The first 8 rows are patterns. Each new row is the sum of 3 different patterns, raised or lowered, with some noise. Before adding, each is slid sideways (what falls off one end comes back at the other) and multiplied by a number that may be negative. Names go in the order of the patterns.
Known rows, each followed by the names of its patterns:
.07,-.12,-.07,-.11,-.10,-.04,-.02,.04,-.08,.02,.19,-.15,.03,.05,-.09,.09,-.21,.19,-.12,-.10,.08,.16,.17,-.13,-.11,-.18,-.02,.08,-.07,.15,.10,.11,.06,.00,.18,-.07,.07,.07,.20,.14,-.17
(6)
.21,.20,.06,.11,-.15,-.14,-.20,-.06,-.09,-.02,.16,-.20,-.19,-.12,.12,-.08,-.17,.04,.01,.15,.01,.20,.04,.03,.02,-.15,.08,-.17,-.05,.15,-.03,-.11,-.15,-.04,.05,-.21,.20,-.17,-.14,.15,.18
(5)
-.15,-.01,.15,.12,.16,.07,-.01,-.11,-.18,.01,-.13,.08,-.05,-.01,.02,-.09,.02,.04,.01,-.07,.16,-.06,-.15,.04,.03,-.05,.03,.00,-.03,.05,.06,-.08,-.21,-.02,-.06,.06,.17,-.19,-.19,.05,-.06
(1)
-.01,-.04,.13,-.02,.03,.11,-.10,-.06,-.02,.05,-.05,.11,-.01,-.14,.03,-.18,-.02,-.16,.07,-.20,-.16,-.09,.19,-.06,.15,.02,.20,.12,-.13,-.13,-.10,.10,.01,-.02,-.04,.10,.10,.19,-.04,-.01,.07
(4)
.03,-.18,-.04,-.16,.15,-.18,.12,.04,-.15,.02,-.12,.12,.12,.01,.10,-.14,.08,-.01,.19,-.01,-.16,-.19,.03,-.17,-.14,.03,.02,-.14,.08,.03,-.03,.09,-.07,.02,.17,-.06,.12,-.19,.10,-.13,-.04
(7)
.19,-.12,-.09,.17,-.12,-.05,.09,-.17,-.18,-.18,-.06,.08,-.08,-.03,-.06,-.17,-.11,-.12,-.02,-.12,.03,-.20,-.20,-.06,-.11,-.19,.13,-.21,-.13,-.06,-.14,.18,-.08,-.05,-.06,-.10,-.13,-.19,.05,-.04,-.19
(2)
.18,.02,-.03,-.19,-.14,.02,.20,.06,-.03,.12,.19,-.16,.09,-.02,.00,.21,-.01,-.15,-.09,.11,.05,-.20,-.05,.06,.19,-.05,-.07,.08,-.07,-.06,.16,-.04,-.01,-.17,-.10,.14,-.15,.14,.05,-.20,.19
(0)
.13,-.20,.14,-.07,.18,.15,.00,.14,-.08,.19,.06,-.11,.06,.01,.17,.15,.15,-.02,.08,.06,.06,.15,-.11,.11,.21,.05,-.16,-.07,-.09,.03,.15,-.18,.17,-.12,.03,.14,.02,-.02,-.14,.09,.11
(3)

New rows. What belongs after each?
-.17,-.19,-.17,.09,-.11,-.10,.02,-.15,-.17,-.12,.12,-.47,.04,-.13,-.26,-.01,.06,-.22,.21,.15,-.08,-.09,-.16,-.04,-.26,-.08,-.03,.11,.23,-.15,-.20,-.08,.08,-.08,-.09,.24,.17,-.04,.23,-.06,-.21
(1) (4) (2)
-.09,-.37,-.13,-.20,-.12,-.13,-.41,-.03,.30,-.15,.09,-.14,-.22,.12,-.27,.19,-.32,-.42,-.01,-.05,.07,-.25,-.26,-.44,.11,-.10,-.10,-.04,-.17,.03,-.01,-.07,.01,-.31,.14,-.15,.06,-.06,-.48,-.17,-.29
(6) (7) (3)
-.45,-.22,-.12,.22,.05,-.07,.00,-.32,.01,-.13,.07,-.26,-.24,-.12,-.29,-.14,-.10,-.31,-.21,-.42,-.28,-.04,-.16,.10,-.13,.09,-.02,-.10,.15,-.41,.28,-.07,.10,-.22,-.02,.13,-.17,-.14,-.31,-.16,-.23
(5) (4) (7)
.23,-.02,.05,.41,.30,.36,.37,.27,.44,.08,.04,.24,.08,.26,.26,.20,.01,.18,.04,.35,.60,.17,.22,.34,.24,.35,.19,.36,.19,.16,.23,-.11,.39,.36,.29,.32,.04,.58,.19,.13,.22
(6) (2) (0)
.33,.12,.02,-.02,-.29,.08,-.05,.16,.01,.12,.31,-.17,.08,.23,-.16,.12,.08,-.02,-.07,.03,.04,.22,.29,.06,-.01,-.11,.12,.04,-.14,.24,.14,.22,.20,-.02,-.02,.17,.18,-.01,.24,.39,-.06
(6) (1) (2)
.14,.31,-.07,.19,.21,.40,.16,.09,.03,.30,.00,.05,.07,-.06,.37,.29,.09,-.04,.08,.21,.08,.09,-.03,.20,.04,.19,.22,.04,.17,.07,.22,.11,-.17,.14,.26,.11,.29,.27,-.12,.28,.34
(4) (0) (3)
-.31,-.17,.14,-.08,-.41,.13,-.39,.01,.06,-.38,-.05,-.13,-.03,.05,-.16,.10,-.21,-.08,.15,-.03,.01,.07,.11,-.07,.16,-.04,-.03,.02,.10,-.41,-.17,-.28,-.40,.27,-.13,.11,-.27,-.34,.04,-.08,-.25
(4) (2) (3)
-.03,.14,-.03,.14,.08,.16,.10,-.16,.24,.15,-.01,-.27,.31,-.03,.04,.19,-.03,.25,-.13,.16,.08,-.07,.00,.02,.14,-.02,-.02,-.22,.22,-.22,.03,.12,-.11,.21,.45,.07,-.02,-.13,-.27,-.03,.22
(4) (0) (3)
.09,-.04,.05,.29,.09,-.02,.04,.09,.30,.07,.12,.05,-.16,.00,.17,.27,.04,.11,.00,-.11,.06,.26,-.18,-.13,.07,.03,.31,-.11,.07,-.33,.16,-.02,-.20,-.11,.27,.04,.21,-.02,.05,.14,.19
(4) (0) (3)
.31,-.02,-.06,-.13,.31,-.22,.05,-.05,-.02,.21,.04,.24,-.19,-.06,.11,.11,.05,.01,-.05,-.22,.29,.01,.10,.15,-.24,.06,.05,.02,.07,.23,.20,.25,.01,.19,.25,-.03,.31,-.11,.01,.16,.15
(1) (0) (3)
.33,.01,.02,-.13,-.34,-.25,-.40,.06,-.19,-.21,.06,-.27,-.11,.15,-.09,.00,.02,-.18,-.20,.00,-.16,.10,-.06,-.14,-.05,-.29,-.21,-.19,-.20,.11,-.13,-.17,-.26,-.15,.04,-.32,.29,-.44,-.12,-.07,-.08
(5) (7) (2)
-.32,.07,-.19,-.27,.05,.03,-.30,-.12,.13,-.13,-.35,.02,-.18,-.22,-.17,-.21,.22,-.39,.05,.06,-.43,-.02,-.03,.02,-.01,.00,-.38,-.08,.15,-.23,-.20,-.33,-.02,-.28,-.23,-.05,-.15,.07,-.41,-.42,.09
(6) (2) (0)
.40,-.13,.23,.28,.15,.26,.05,.32,.12,.37,.30,.13,-.05,.13,.08,.22,.01,.10,.16,.14,.25,.10,-.05,.34,.16,.04,-.05,-.12,.27,.13,.17,.01,.24,-.09,.08,.25,.07,.10,.27,.15,.11
(4) (2) (3)
-.05,.14,.47,-.04,.39,.32,.46,.26,.05,.34,-.05,.13,.41,-.06,.20,-.10,.00,.42,-.18,.62,-.09,-.01,.54,.40,.20,.15,.18,.23,.25,.25,-.01,.16,.07,.23,.04,.04,-.01,-.06,.51,.05,-.15
(6) (5) (0)
.00,-.15,-.34,-.10,-.16,-.30,.06,-.10,-.15,-.15,-.21,-.05,-.29,.03,-.01,-.17,-.35,-.19,-.09,.02,.27,-.15,-.40,-.03,-.43,-.07,-.40,-.28,-.06,-.26,-.04,-.35,-.14,-.31,-.34,.13,-.32,-.17,.11,-.04,-.07
(6) (4) (2)
-.18,-.20,-.19,-.13,-.20,-.11,-.37,-.09,-.30,-.18,-.16,.04,-.35,-.05,-.03,-.16,-.18,-.33,-.09,-.39,-.11,-.28,-.37,.05,-.03,-.06,.00,-.21,-.19,-.21,-.22,-.34,-.23,-.07,-.24,.14,-.16,-.24,-.42,-.26,-.37
(5) (1) (4)
-.33,.06,-.29,-.15,-.07,-.47,.01,-.33,-.23,-.19,.23,.06,-.15,-.05,-.39,.21,-.03,.03,.12,-.30,.07,-.11,.38,-.02,-.23,-.47,.19,-.45,-.12,-.37,-.27,-.08,-.04,.10,-.35,-.05,-.02,-.07,.01,-.36,-.23
(4) (7) (3)
.11,-.23,.05,.03,-.06,.21,-.02,-.04,.21,.01,-.14,.22,-.26,-.19,-.07,.18,.25,.17,-.03,-.06,.16,-.24,.23,.12,-.09,.07,.05,.01,.00,.05,-.17,.57,-.15,.23,-.14,.03,.39,-.02,.01,-.08,-.13
(4) (2) (3)
.11,.02,.22,.10,.13,.53,.39,.25,.37,.16,.04,.32,.14,.00,.54,.24,-.11,.19,.25,.22,-.14,.28,.14,.31,-.06,-.17,.45,.31,.38,.33,-.04,.24,-.14,-.02,.26,.04,.33,.00,.14,.18,.36
(6) (2) (0)
.11,-.18,-.09,-.25,-.02,.17,-.12,-.13,.08,-.26,-.06,.01,-.21,-.20,-.19,-.12,.09,.14,.06,-.28,.13,.03,-.28,-.34,.36,-.32,-.02,-.16,-.46,.01,-.04,-.08,-.23,-.26,.39,-.15,-.02,-.33,-.14,.07,-.10
(7) (0) (3)
-.07,.24,.28,.16,-.09,.11,-.15,.27,.26,-.16,.09,-.10,.07,.05,.00,-.05,.00,.34,.23,.18,-.26,.29,-.09,.07,.20,-.14,.28,-.10,.05,.07,-.09,.08,.00,.15,-.07,.22,.17,.24,.02,.25,.18
(4) (7) (3)
-.02,-.35,-.19,-.17,-.40,-.37,-.10,-.38,-.16,-.47,-.24,-.15,-.33,.03,-.38,-.12,-.17,-.11,.07,-.11,-.10,-.62,-.20,-.31,-.21,-.11,-.32,.08,-.37,.14,-.32,-.09,.20,-.41,-.26,-.31,.20,.09,-.53,-.06,-.37
(6) (7) (0)
-.27,-.24,-.34,-.38,-.17,-.29,.09,-.41,-.24,.03,-.37,-.07,-.48,-.21,-.32,-.28,-.20,-.13,-.13,-.23,-.02,-.03,-.35,-.29,-.19,-.02,-.04,-.04,-.25,-.05,-.18,.01,.08,-.22,-.14,.03,-.10,-.17,-.11,-.14,.10
(4) (7) (3)
-.07,.17,.07,-.19,-.17,.08,-.30,-.10,-.05,-.21,.17,-.06,-.27,.11,-.02,-.07,.17,-.11,-.01,-.21,-.06,.09,-.08,.23,-.02,.01,.08,.33,.05,.12,-.02,.02,-.29,.28,-.04,-.05,-.01,-.15,-.04,.13,.03
(4) (2) (0)
-.32,-.03,-.20,.07,.12,-.08,-.07,-.09,.02,-.07,-.09,-.03,-.23,-.02,.06,.10,.05,-.16,-.03,-.07,-.08,.09,.01,-.34,-.10,-.11,-.08,-.25,-.09,-.03,.15,.25,-.28,-.13,-.21,.03,-.21,-.06,-.37,-.34,-.02
(1) (4) (7)
-.07,.18,.08,-.10,.04,.12,-.04,-.13,.06,-.01,.11,-.05,.01,-.11,.17,.14,.02,.17,-.19,-.12,-.03,.22,-.04,-.07,.15,.03,.03,-.08,-.05,-.20,.10,.22,.09,.09,.26,-.02,.06,.03,.05,.06,.02
(6) (1) (7)
.07,.40,.20,.17,.19,.04,-.01,-.04,.63,.14,.38,.46,.45,.24,.24,.33,.21,.37,.22,-.09,.36,.36,.30,.07,.15,.48,.24,.35,.14,.28,.15,.03,.33,.19,.28,.08,.14,.23,.06,.15,.16
(6) (0) (3)
-.37,-.01,.10,-.17,-.26,.09,-.06,-.07,-.06,-.28,-.52,.04,-.33,.11,-.35,-.25,-.13,.00,.06,-.32,-.16,-.26,.00,-.36,-.09,-.62,-.18,.01,-.41,-.11,-.26,-.34,-.04,-.21,-.29,-.29,-.17,-.04,-.17,-.13,-.34
(1) (4) (3)
-.20,-.06,-.01,-.18,-.03,-.38,-.22,-.24,-.28,-.05,-.19,-.21,-.24,-.23,-.32,-.30,-.37,.15,-.51,-.04,-.24,-.17,.18,-.17,-.06,-.10,-.41,-.31,-.47,-.23,-.25,-.29,-.12,-.33,-.47,-.34,-.17,-.33,-.29,-.15,-.44
(5) (2) (3)
.06,.04,.28,.19,.17,.31,.14,.16,.12,.25,.10,-.18,.04,.43,.01,.15,-.11,.00,.25,-.05,.29,-.28,-.03,.32,.31,.45,.04,-.06,.20,-.01,-.13,-.06,.21,.09,.35,.28,-.16,-.14,-.01,.33,.03
(5) (1) (3)
.22,.25,.28,-.13,.09,.34,-.10,.17,.14,-.09,-.14,.02,-.34,.23,-.03,.18,.29,.35,-.11,.17,.16,-.04,.37,-.17,.25,-.15,.21,.33,.06,.25,-.25,.14,.03,-.29,.09,.05,.07,.12,.27,-.08,.04
(5) (2) (3)
.26,.10,-.16,.00,-.23,-.08,.02,-.06,.22,.29,-.03,.31,.23,.22,-.18,-.20,.00,-.28,.24,.23,-.16,.17,.21,-.01,.17,-.27,.23,.09,-.08,.15,.15,.36,.23,-.03,.04,.12,.22,-.17,-.01,.16,-.19
(5) (2) (0)
